Every row belongs to one group in each of 4 separate groupings. Each group adds its own fixed numbers to the row, and there is some noise. The rows also spread widely along 13 directions, which tell nothing about the answers.
In the rows, 128 means zero.
Some rows, each with its group in each grouping after it:
[123 133  87 137 101 136 141 150 143  91 171 135 125 117 130 117 102 101
 182 126 116 110  96 161 113 142 115 155 138 149  80 102 113]	gulur lutu (3) J_778
[103 122  92 127 116 133 144 170 118 159 123 205 102 128 152 128 145 107
 171 199 104  94 140 109 108 134  94 118 141 147 167 120 144]	zevas Binoz (1) J_977
[ 71  82 123 139 141 118  76 154 105 190 177 161 134 125 108 123 130 133
 109  71 132 130 118 120  86 138 182 160 162 120 190 183 139]	boga foti (0) J_778
[125 140 105 123 157 141 162  94 158  60 193 108 156 158 114 142  96  76
 162  70 133 144 122 126 109 143  97 166  92 141  80 118 121]	boga lutu (0) J_664
[ 83 119 105  85 128 116 157 105 116 159 147 135  88 121  98 114 184  83
 133 127 125 172 164 159 113 167 142 170 134 136 149 161 106]	gulur foti (4) J_158
[106 103 121 114 105 107 122 129 125 146 129 136 127  83  88 126 126 128
 123 167 124 126 109 164 126 159 161 160 126 128 100 141  94]	zevas Binoz (2) J_158
[105 157 125 107 200  86  77  99 147 149 150  94 138 190  97 166 140 149
 118 104 159 136 113 113 114  72 157 123 138 136 126 139 140]	zevas Binoz (2) J_977
[135 133 141 115 138 125 118 156 151 137 124 100 146 110 161 114 128 140
 131  74 126 122 108 124 117 123 167 106 126 119 151 118 179]	boga foti (3) J_664
[139 137 187 141 185 122  92  95 124 146 129 125 160 130 156 152  78 138
  94  37 169 110 125 100  78 110 164 145 141 124 123 119 181]	gulur Binoz (1) J_977
[162 127 146 123 132 157 135 144 137 136 106 164 117 143 141 140 124 135
 135 128 111 129 163 137 150  79 130  88  85 150 155 103 132]	zevas lutu (4) J_158
[133 106 164 119 158  99  99 136 161 126  96 114 149  76 179 115  94 148
 104  94 126 135 109 106 143 132 141  77  93  78 149 110 157]	gulur foti (2) J_158
[127 115 149 122  99 169 154 138  88 147 124 159  75 125 121  78 158 107
 111 104 129 147 137 111 133 135 129 139 139 139 163 149 128]	boga foti (1) J_664
[135 105 134 129 115 149  98 157 148 150 113 133 136 135  97 150  98 153
 140 146 123 112 108 160 134  95 164 118  98 148 110 110 133]	zevas foti (0) J_977
[135 129 156 101 144  88 117 120 134 144 112 102 141 101 140 117 146 151
  97 107 136 138 132 124 133 134 183 106 115 108 147 136 146]	zevas Binoz (3) J_977
[144 161 144 106 157 134 142 103 159 119 125  88 127 153 139 130 112 141
 152 115 126 138 117 122 148 110 134 102  96 131 111  96 159]	gulur foti (2) J_664
[122 122 103 116 149 104 107 132 140 102 166 115 159 133 120 120 136 135
 116  98 131 132 133 131 132 117 146 127 111 124 151 152 108]	boga Binoz (4) J_158
[117 125 118 150 114 128 125 150 129  98 144 119 150 108 148  96  94 158
 148 151 114 100  72  84 138 159 125 139 125 103 109 128 137]	zevas Binoz (2) J_158
[126 133 101 115 110 144 138 145 143 114 153 147  90 151 106  98 131 125
 157 168 104 130 124 147 160 109 106  95 104 149 138 118  84]	gulur Binoz (4) J_977
[126 153 141 113 159 135 140 103 117 133 171  92 166 141 152 133 139 132
 135  41 146 131 135 107  89 145 169 187 137 133 134 157 180]	boga Binoz (2) J_158
[142 150 117 112 130  88 135 106 141  78 125  94 131 140 107 127 119 135
 138 190 148 125 105 119 156 118 124 121 118 128  67 109 104]	zevas Binoz (0) J_977
[131 144 100 139 135 132 139  94  98 109 189 129 151 151 115 134 116 131
 155 115 129 108 142 116 127 145 138 162 121 152 128 155 107]	boga foti (1) J_778
[118 110 119 119 129 149 134 124  91 154 160 172 108 148  88 147 153 111
 125 131 133 138 184 152 124 112 144 152 117 171 158 157 101]	zevas foti (0) J_158
[144 122 145 144 140 104 140 100  99  80 118 138 130 129 139 141 130 103
 107 124 164 138 143 102 127 130 112 164 124 134  77 126 122]	zevas lutu (2) J_778
[140 143 151 105 135 110 162  71 138  98 126  96 118 117 110 109 118 128
 125 133 125 157 125 127 165 153 132 122  82 114  82 121  93]	zevas lutu (2) J_158
[ 81 126 142 110 190  66  99 132 129 150 100 138  99 159 141 123 169 120
  86 138 161 159 122  46 120  85 112  99 152  95 181 141 169]	zevas Binoz (0) J_664
[126 120 132 136 111 116 125 141  88 158 132 170  86 125 113 109 135 135
 121 153 137 118 130 131 122 117 155 128 176 145 138 136 108]	boga lutu (4) J_977
[130 135 146 112 165 123 146 128 143 104 117 154  94 119 175 128 127  67
 128  90 149 156 143 112 102 111  67 113 132 133 130  98 156]	gulur Binoz (2) J_158
[149 189 158  77 179  98 168  68 147 102 112 101  94 148 152 130 143  85
 131 102 160 160 145 103 120 109  98  99 141 129 107  94 150]	zevas Binoz (1) J_977
[131 127 130 117 141 107 122 124 127 128 148 137 131 115 140 116 124 145
 125 126 117 133 127 114 150 125 139  98 113 117 146 133 117]	zevas lutu (2) J_158
[135 125 187 141 143 142 145  97  97 123 111 111 112 153 130  71 127 162
  75 101 147 151 128  45 166 139 147 135  83  95 148 151 132]	boga Binoz (4) J_977
[154 134 143 119  78 147 175 129 118  96 147 124  92  72 124  87 107  89
 143 105 126 127 108 168 122 167 134 144 156 147  73 105 110]	zevas foti (3) J_664
[ 99 119 111  94 154  46 114  88 140 150 130  96 159 111  92 152 155 138
 120 158 138 144 124 148 124 151 187 143 115 117 107 152 110]	boga lutu (2) J_664
[134 107 139 113 125 108 130 141 104 179  94 182 100 114 125 134 163 131
 102 175 133 127 181 138 128 107 151 107 127 150 171 135 124]	boga Binoz (4) J_977

New rows, each followed by its group in each grouping:
[157 152 143 119 149 158 161 105 143 127 115 109 148 181 128 148 133 144
 142 127 129 134 155 114 151  98 136 127  51 152 126 116 159]	boga Binoz (2) J_664
[129 104 121 139 120 166 143 144 142 106 147 135 153 150 120 130 117 121
 137 100 118 137 126 121 141 128 132 149  64 136 132 132 136]	boga lutu (0) J_664
[ 98 131 119 138 154 122 121 125 139 130 182 117 157 115 147 128  93 122
 156  83 110 109  93 107  97 170 142 147 139 110 125 138 159]	zevas foti (2) J_664
[170 147 155 151 130 202 145 138 116 116 127 136 114 206 130 125 121 139
 136  83 139 127 137 101 140  63 130 139 102 169 128 111 160]	boga lutu (4) J_664
[172 152 193 114 122 121 104 133 132  94  72  70  88 134 125  87 120 144
  77  92 177 148  64 111 146  75 152 119 173 118  69 100 142]	zevas Binoz (4) J_977
[157 110 150 148 131  89 105 130 113  86 160 120 181  46 179  97  81 162
 101  80 125 100 123 103 144 164 165  96 120  94 143 136 117]	zevas foti (3) J_158
[131 135 132 119 176  62  91 112 136 127 166 129 143  97 151 140 103 133
 118 105 138 117 125 127 120 116 141  77 159 120 140 117 120]	gulur foti (2) J_664
[148 121 156 122 139 174 137 139 122 141 134 149 117 149 134 134 123 122
 125  80 126 138 161 127 133 101 140 112  91 150 156 125 150]	zevas foti (0) J_977
[128 115 148 127 102 128 113 152 113 178 138 164 102  79 123 109  85 150
 141 141 118 106  95 155 117 125 170 115 176 135 130 108 125]	gulur lutu (0) J_158
[136 170 113 118 130 131 143 121 117 122 178 104 139 170 119 120 136 158
 160 139 126 110 119 106 144 108 154 132 146 150 128 137 136]	zevas Binoz (0) J_664
[133 131 117 161 165 116  78 125  89  97 160 145 174 170 139 153 124 138
 115  92 165  96 135  76 111  88 130 166 152 141 137 151 137]	zevas lutu (1) J_158
[142 122 147 124 117 137 113 148 123 132 115 122 109 143 116  98 138 157
 106 122 130 136 119 120 163  90 156 112 105 132 147 132 122]	zevas Binoz (3) J_778
[ 84  96 106 136 110 141 113 173 152 143 128 128 122 129 122  89 124 151
 149 161  87 126  70 103 152 149 132 118  94  94 147 139 138]	zevas foti (2) J_664
[101 152 115 108 133 139 145 129 152 148 122 115 111 165 124 105 146 148
 162 168 102 128 101  89 151 126 130 114 103 113 155 127 151]	zevas Binoz (1) J_664
[128 133 126 107 110 108 110 162 140 149  90 119 120 119 154 108 147 154
 142 144 126 119  86 118 132 113 159  95 156 118 144 116 155]	boga lutu (1) J_977
[156 139 106 135  81 152 150 156 141  51 119 119  98 136 125  90 110 115
 162 174 121 117  88 132 163 122  86 114 122 145  61  89  96]	zevas foti (4) J_977
[121 104 141 136 164 121 158  82 107 142 132 186 156 119 139 164 126  90
 113 119 128 131 198 109 101 167 130 163  79 134 144 141 135]	zevas lutu (1) J_664
[116 109 101 121 120 140 108 181 126 166 163 187 124 114 142 147 127 108
 162 109 119 109 139 166  91 100 140 125 160 164 166 120 142]	gulur lutu (0) J_158
[113 147  71 113 162 127 153 127 142 140 153 166 158 174 151 176 157 105
 182 163 115 105 188 119 110 116 105 137  87 166 172 128 157]	gulur Binoz (1) J_664
[131 133 133 110 141 107 154 125 119 155 107 154 113 132 139 149 151 115
 134 163 143 135 162 113 122 109 130 124 127 150 147 119 152]	boga Binoz (0) J_778
[127 131 131 143 152 117 175  82 106 118 114 169 123 164 119 139 129 123
 129 203 124 132 176  76 154 141 105 134  71 130 124 124 112]	zevas lutu (4) J_664
[119 122 146 131 147 145 133 108 109 117 133 170  80 154  91 136 116  86
 114 131 156 145 139 122 119 102  80 150 123 154  98 118 102]	zevas Binoz (2) J_158
[126 153 121 101 120  94 180  98 136 119 157 135  98  86 136 109 118 103
 171 157  99 130 111 141 131 174 121 105 157 127  94 103 107]	zevas lutu (2) J_664
[128 100 133 177 184  75  65 149 126  84 119 160 189 112 192 169  71 130
 110 121 176  83 119  61  90 110 100 121 141 109 116 104 176]	gulur foti (0) J_977
[117 144 108 115 147 114 126 109 150 131 180 107 137 152  94 125 102 153
 158 143 112 124 111 126 151 121 146  96 106 133 134 126 107]	boga foti (0) J_664
[133 132 110 119 115 102 123 139 122 114 130 115 136 137 118 132 143 142
 141 157 143 119 108 125 135 110 152 134 148 139 108 126 132]	boga lutu (0) J_664
[ 99  86 122 131 113 134 159 129 124 166  65 144 141 136 108 144 161 130
 131 206 123 138 139 116 139 164 149 187  51 124 117 138 152]	boga lutu (2) J_664
[149 109 139  92 104 114 188 139 142 160  79 191  92  41 158 146 136  68
 148 180 105 129 183 192 100 162 128 100 132 147 122  83 142]	zevas foti (4) J_664
[164 110 160 174 123 162 149 122  69 105 157 179 143 114 154 126  93 120
 111 103 139 100 169 101 124 145 126 155 117 151 120 135 131]	zevas foti (2) J_664
[ 94  90 128 144 140 110  74 154 102 147 127 169 127 116 124 123 127 121
 101 122 147 114 115 101 105 120 133 142 160 116 159 151 127]	zevas foti (1) J_158
[131 100 179 143 131 145  97 160 107 149  46 147  98 164 113 142 146 128
  77 132 179 147 109  95 121  55 144 153 136 137 116 115 176]	zevas lutu (0) J_664
[161 132 131 101 133 122 137 135 158 148 103 140 135 139 122 164 137 127
 139 138 122 131 162 172 131  81 159  96  91 163 130 100 134]	boga lutu (4) J_664
[146 127 137 126 136 105 190  69 120  76 100 113 151 123 144 120 141 121
 115 162 136 151 172  92 162 175 123 159  48 112  94 127 119]	gulur lutu (4) J_664
[145  93 118 149  74 151 119 173 132  90 147 148 131  88 130  87  89 133
 141 128 104 106  89 159 149 142 135 121 115 129  96 115  87]	gulur lutu (4) J_977
[ 87 115 108 127 140 125 121 152 159 150 121 129 140 144 126 132 131 129
 147 146 122 120 102 104 106 133 136 147  98 118 143 124 171]	boga Binoz (3) J_664
[156 148 151 126 141 115 146 122 131 105 103 126 122 125 163 140 116 109
 140 123 150 122 122 116 104 119 129 133 156 137  79  91 161]	zevas lutu (4) J_977
[143 138  95 124 120 145 125 127 134  78 121 116 125 170 108 128 136 126
 154 171 139 124 128 133 166  96  94 135  83 155 102 111 104]	gulur foti (1) J_158
